The rows of a group lie close to one hidden flat surface of 9 dimensions, which may be shifted away from zero. Surfaces can cross.
In the rows, 128 means zero.
Known rows, each followed by its group:
[130 113 127 114 119  97 101 139 103  95 138 150 154] => L
[ 82 140 114  70  67 157 201 181 104 114 148  62 151] => L
[115 135 121 121 113 119  90 130  90 117 129 100 115] => M
[ 73 114  95 162 111 125 147  68 196 135 106 129  77] => G
[120 128 129 145 138 166 153 172 138 112 174 175 142] => P
[147 141 136 148 135 155  97 140  98 137 149 137 120] => M
[206 121 124 151 130 101 177 119 127 117  75 118 127] => P
[145 104 133 140  89 125 152 114 132 159  92 107 105] => G
[122  96 140 142 118 142 156 133 159 161 158 131 167] => L
[160 124 132  99 118 145 106 195  99 105 116 143 104] => P
[156 105 232 122 101 130 145 155  80 172  82 132 190] => L
[143  91 139 133 179 134 125 147 165 106 120 152 135] => M
[171 145 114 132  92 115 139 179 123 177 164 111 156] => G
[152  95 133 114 127 130 131 148 129 120 105 144 112] => G
[168 126 130 128 154  87  66  91  86 135  99  40 121] => M
[ 96 137  88 145  73  90 131 105 121 121 129  85 119] => M
[146 138  97 133 120 128 158 160 153 141 152 132 131] => G
[157 105 109 107 119 106 117 136 117 127 107  90 107] => G
[126 120 124 126 145 148 180 118 131 145 136  94 130] => P
[148 146 126 119 155 108 173 112 128 108 101 116 139] => K
[ 99 171 158  97 173 154 134  82  77 137 173 171 141] => P
[167  99 140 137 118 101 139 119 136 151  94 112 135] => P
[104 160 113 132  94 144 231  98  96 111 136 112 155] => L
[155 165 122 127 127 108  98 100  77 114 118 123 126] => K
[153  98 171 202 154 182 152 186 162 104  83 133 109] => K
[ 97  97 126  93 106 110  72 167 129 122 149 133 135] => P
[121 157 143  99 178 169 170 103 159 184 163 114 152] => L
[111  75  95 157 135 116 131 127 201  85 125 183 121] => L
[112 106 110 150 107 150 136 150 168 133 138  93 116] => K
[186 112 151  67 133 123 151 129 120 156  78 148 111] => P
[123 180 137  98 164 136 160 105 133 131 129 154 131] => K
[142 132 100 133 170 151 125 128 171 148 159 108 137] => M
[120 121 179 100 134 186  83 194 140 153 125 168 119] => L
[150  55 145 162 151 151 130 175 187 135 120 128 132] => M
[139 114 122 160  95 107 162 111  99  88 128 166 169] => L
[102 146 131 164 153 106  97 105 110  47 121 202 122] => P
[139  92 134 131 125 132  23 132 118 143 127 144  86] => G
[128  97 149 155 111 134 198 121 161 108  82 153 139] => L
[151 141 126 128 142 143 164 139 129 117 127 179 126] => P
[123 152 155 158 153 162 160 108 165 172 125 116 126] => K
[140 121 108 179 121  93 148  61 164 118  71 102 106] => K
[129 108 102 138 118 118 150 146 169 130 148 114 152] => M
[135  71 114  94 118 131 117 198 154 181 187  78 161] => G
[148 142 109 144 146 112 191 126 200 106  52 101  99] => K
[107 126 135  96 156 104 126 135 117  66  86 112 113] => K
[141 119 119 117 134 155 149 182 107  75 151 163 135] => K
[109 146 144 120 201 189 187  67  81 139 115   8  75] => M
[159 169 132 124 114  98 134  89  63 132 121 106 153] => L
[138 118 142  90 190 120  97 128 108 127 137  85 141] => M
[109  95 121  78 137  69 117 159 143  89 142 134 175] => M
[153 139 121 128 147  86 152 113 130 127 128 147 149] => G
[176 128  58 119  76  73 133 107 118 110 133 147 145] => K
[ 89 140 109 100 118  83 124 119 138 153 165  97 154] => G
[156 176 138 154 150 161 133 101  82 114 124 173 100] => P
[148  42 155  93 122  92 125 136 125 139  89  94 138] => G

New rows. What belongs after each?
[145 151 142  68 142 137 130 141  95 128 140 179 133] => P
[ 84  83 143 123  92 136 137 146 147 122 130 130 145] => L
[131  73 180 181 119  90 194  59 134 135 100 167 202] => L
[123 128 157  92 200 133  71 104  94 110 129 116 120] => M
[142 118 145 137  97 142 163 155 137 137 100 118 138] => L
[ 87  90 153 122 127 154 128 145 163 125 131 161 137] => L
[ 88 149  87 140 121 174 164 141 190 141 130  51  84] => K
[137 128  91 113 115 123 148 200 160  98  90  50 100] => K
[137 122 115 129 129 150  86 163 149 116 138 166 105] => L
[110 121 127  90 119 133 139 148 145 170 181  95 169] => K
[ 55 116 121 135  88  77 164 121 191 130 123 156 140] => G
[134 157 137 107 100 148 108 149  79 115 113 174  90] => G
[137 125 121 140 115  97 104  52 127 126  57 123  67] => P
[102 154 148  80 154 111 111 107 120 118 120 157 128] => K
[144 148 119 107 156 111 106 138 117 110 155 148 153] => M
[ 54  41 169 178  90 115 161  83 154 175 117  62 143] => M
[156 152 119 110 103 155 133 138  86 153 134 118 102] => G
[ 71 124 132  91 141 117 159 106  78  56  83  86  84] => M
[159  91 160 147 130  96  90 127 105 108  68 147 106] => P
[ 83 170 106 147  63 155 133 133 135 132 118 159  65] => G
[150 111 125 157 152 130  80 134 159 117 127 165 123] => M
[120 122 125  72 136 140 161 135 139 128 123 138 116] => P
[117 136 151  68 167  94 136 104 135 124  85  96 136] => L
[129  71 181 108 215 145 121 136 138 111 113 124 132] => M
[138  81 134 130 124 161 152 178 148 131 117  91 109] => P
[113 148  98  80  99  94  72 114 107 122 114 110  87] => P
[117  92 172 163 136 136  74  97 113 143 108 151 110] => P
[ 55 144 199 106 106 229 178 143 119 153 138 164 126] => L
[ 82  67 133 130 139 121 172 135 170  98 110 114 132] => M
[131 112 154 133  86 163 177 183 113 103 116 159 148] => L
[182  79 158 138 189  71  82 112 163 132 118 155 196] => M
[122 113 131 150 148 146 153 161 131  90 142 143 134] => P
[109 136 112 129 135 141  73 122 124 129 140 100 100] => M
[151  99 168 139 147 115 151 134 161 171 119 122 174] => K
[109 161 138 110 118 136  92 110 119 132  83 105  85] => L
[ 40 151 136  79 104  46  82  70  76  85 152 180 164] => M
[ 63 173  82  97  64 132 122 147 124 104 125 133  65] => G
[165 128 153 130 158 127 163 108  87 134 111  91 137] => P
[119 127 144  91 158 156 136 114 113  88  83 165  71] => P
[140 129 150 139 198 149 146  99 130  91 101 163 109] => M
[103 138  94 115 128 123 114 100 119 115 169 132 138] => L
[ 90 149 125 158 154 134 142  45 149 144 154 158 143] => M
[141 128 153  90 122 139  90 175 123 161 123  98 132] => L
[168 120 129 108 137 141 168 138 132 112  83 151  96] => P
[116 134 137 142 121 136 107 114 170 160 121 166 115] => K
[ 78 129 173 117 145 196 136 122  81 157 170 112 121] => M
[104 114 106 104 135 128 161 126 145  84 137 160 130] => K
[170  76 152 140 122 118 143 121 145 159  81 114 121] => P
[143 156 122 139 127 146 169 115 124 135 137 138 142] => L
[127 135 133 102 129 124  93 152  93  94 128 155 114] => P
[138 134  93 133 142 143 110 167 166  94 143 172 115] => M
[106 111 148 107 146 150 148 114 127 133 126 132 117] => P
[139 105 157 106 163 162 200  90 122 153 127 140 131] => G
[119 111 151  79 149 102  86 137 141 145 113 100 140] => L
[ 68 136 101 103  99  93  93  88  93 142 146  38 123] => M
[ 76 129 193 134  87 164 100 105  70 148 127 161 140] => L
[149 110 146 179  98 132 109 119 148 151  93 140 119] => L
[122 161 105 138 138 188 133 163 155 138 209 195 141] => M
[132 101 138 181  81  98 100 100 129  96  50 147 100] => L
[163  68 156 170 108 181 150  91 138 211 109 112 107] => G
[ 78  79 142  66 148 175 138 116 132 173 169  96 120] => G
[ 91 130  87 136 106 127 127 115 168 121 142 127 107] => P
[134 115 160 118 117 146 137 137 111 186 162 137 157] => G
[136 116 162 150 125 135 128 124 118 107 102 192 135] => L
[109  64 182 105  81 112  83 174 107 134  90 157 120] => G
[142 133 131  95 182 127 140 144 127  75 149 214 148] => L
[139 115 131 148 128  99  91 109 133 149 131 145 127] => G
[ 95 169  86 119 112 137 148  92 112  92 121 118  98] => L
[106 168 108 193 135 147 115  83 120 102 141 161 101] => P
[130  82 145 168 138 134 144 117 153 150 118  93 132] => M
[118  96 166 114 153 131 170 159 189 156 124 124 166] => K
[ 93 155 121  92 131 147 125 123 120 108 122 127 107] => L
[127 111 178 179  95 158 105  88 120 151  80 205  80] => G
[211 181 153  97 134  80 147 123 145 214 121 161 188] => K
[188 178  92 124 114 134 166 166 151 162 128  97 128] => K
[110 110 182 144 114 158  77 115 151 198 115 125 119] => L
[138  99 111 132 102  69 115 152 140  89 101 127 143] => M
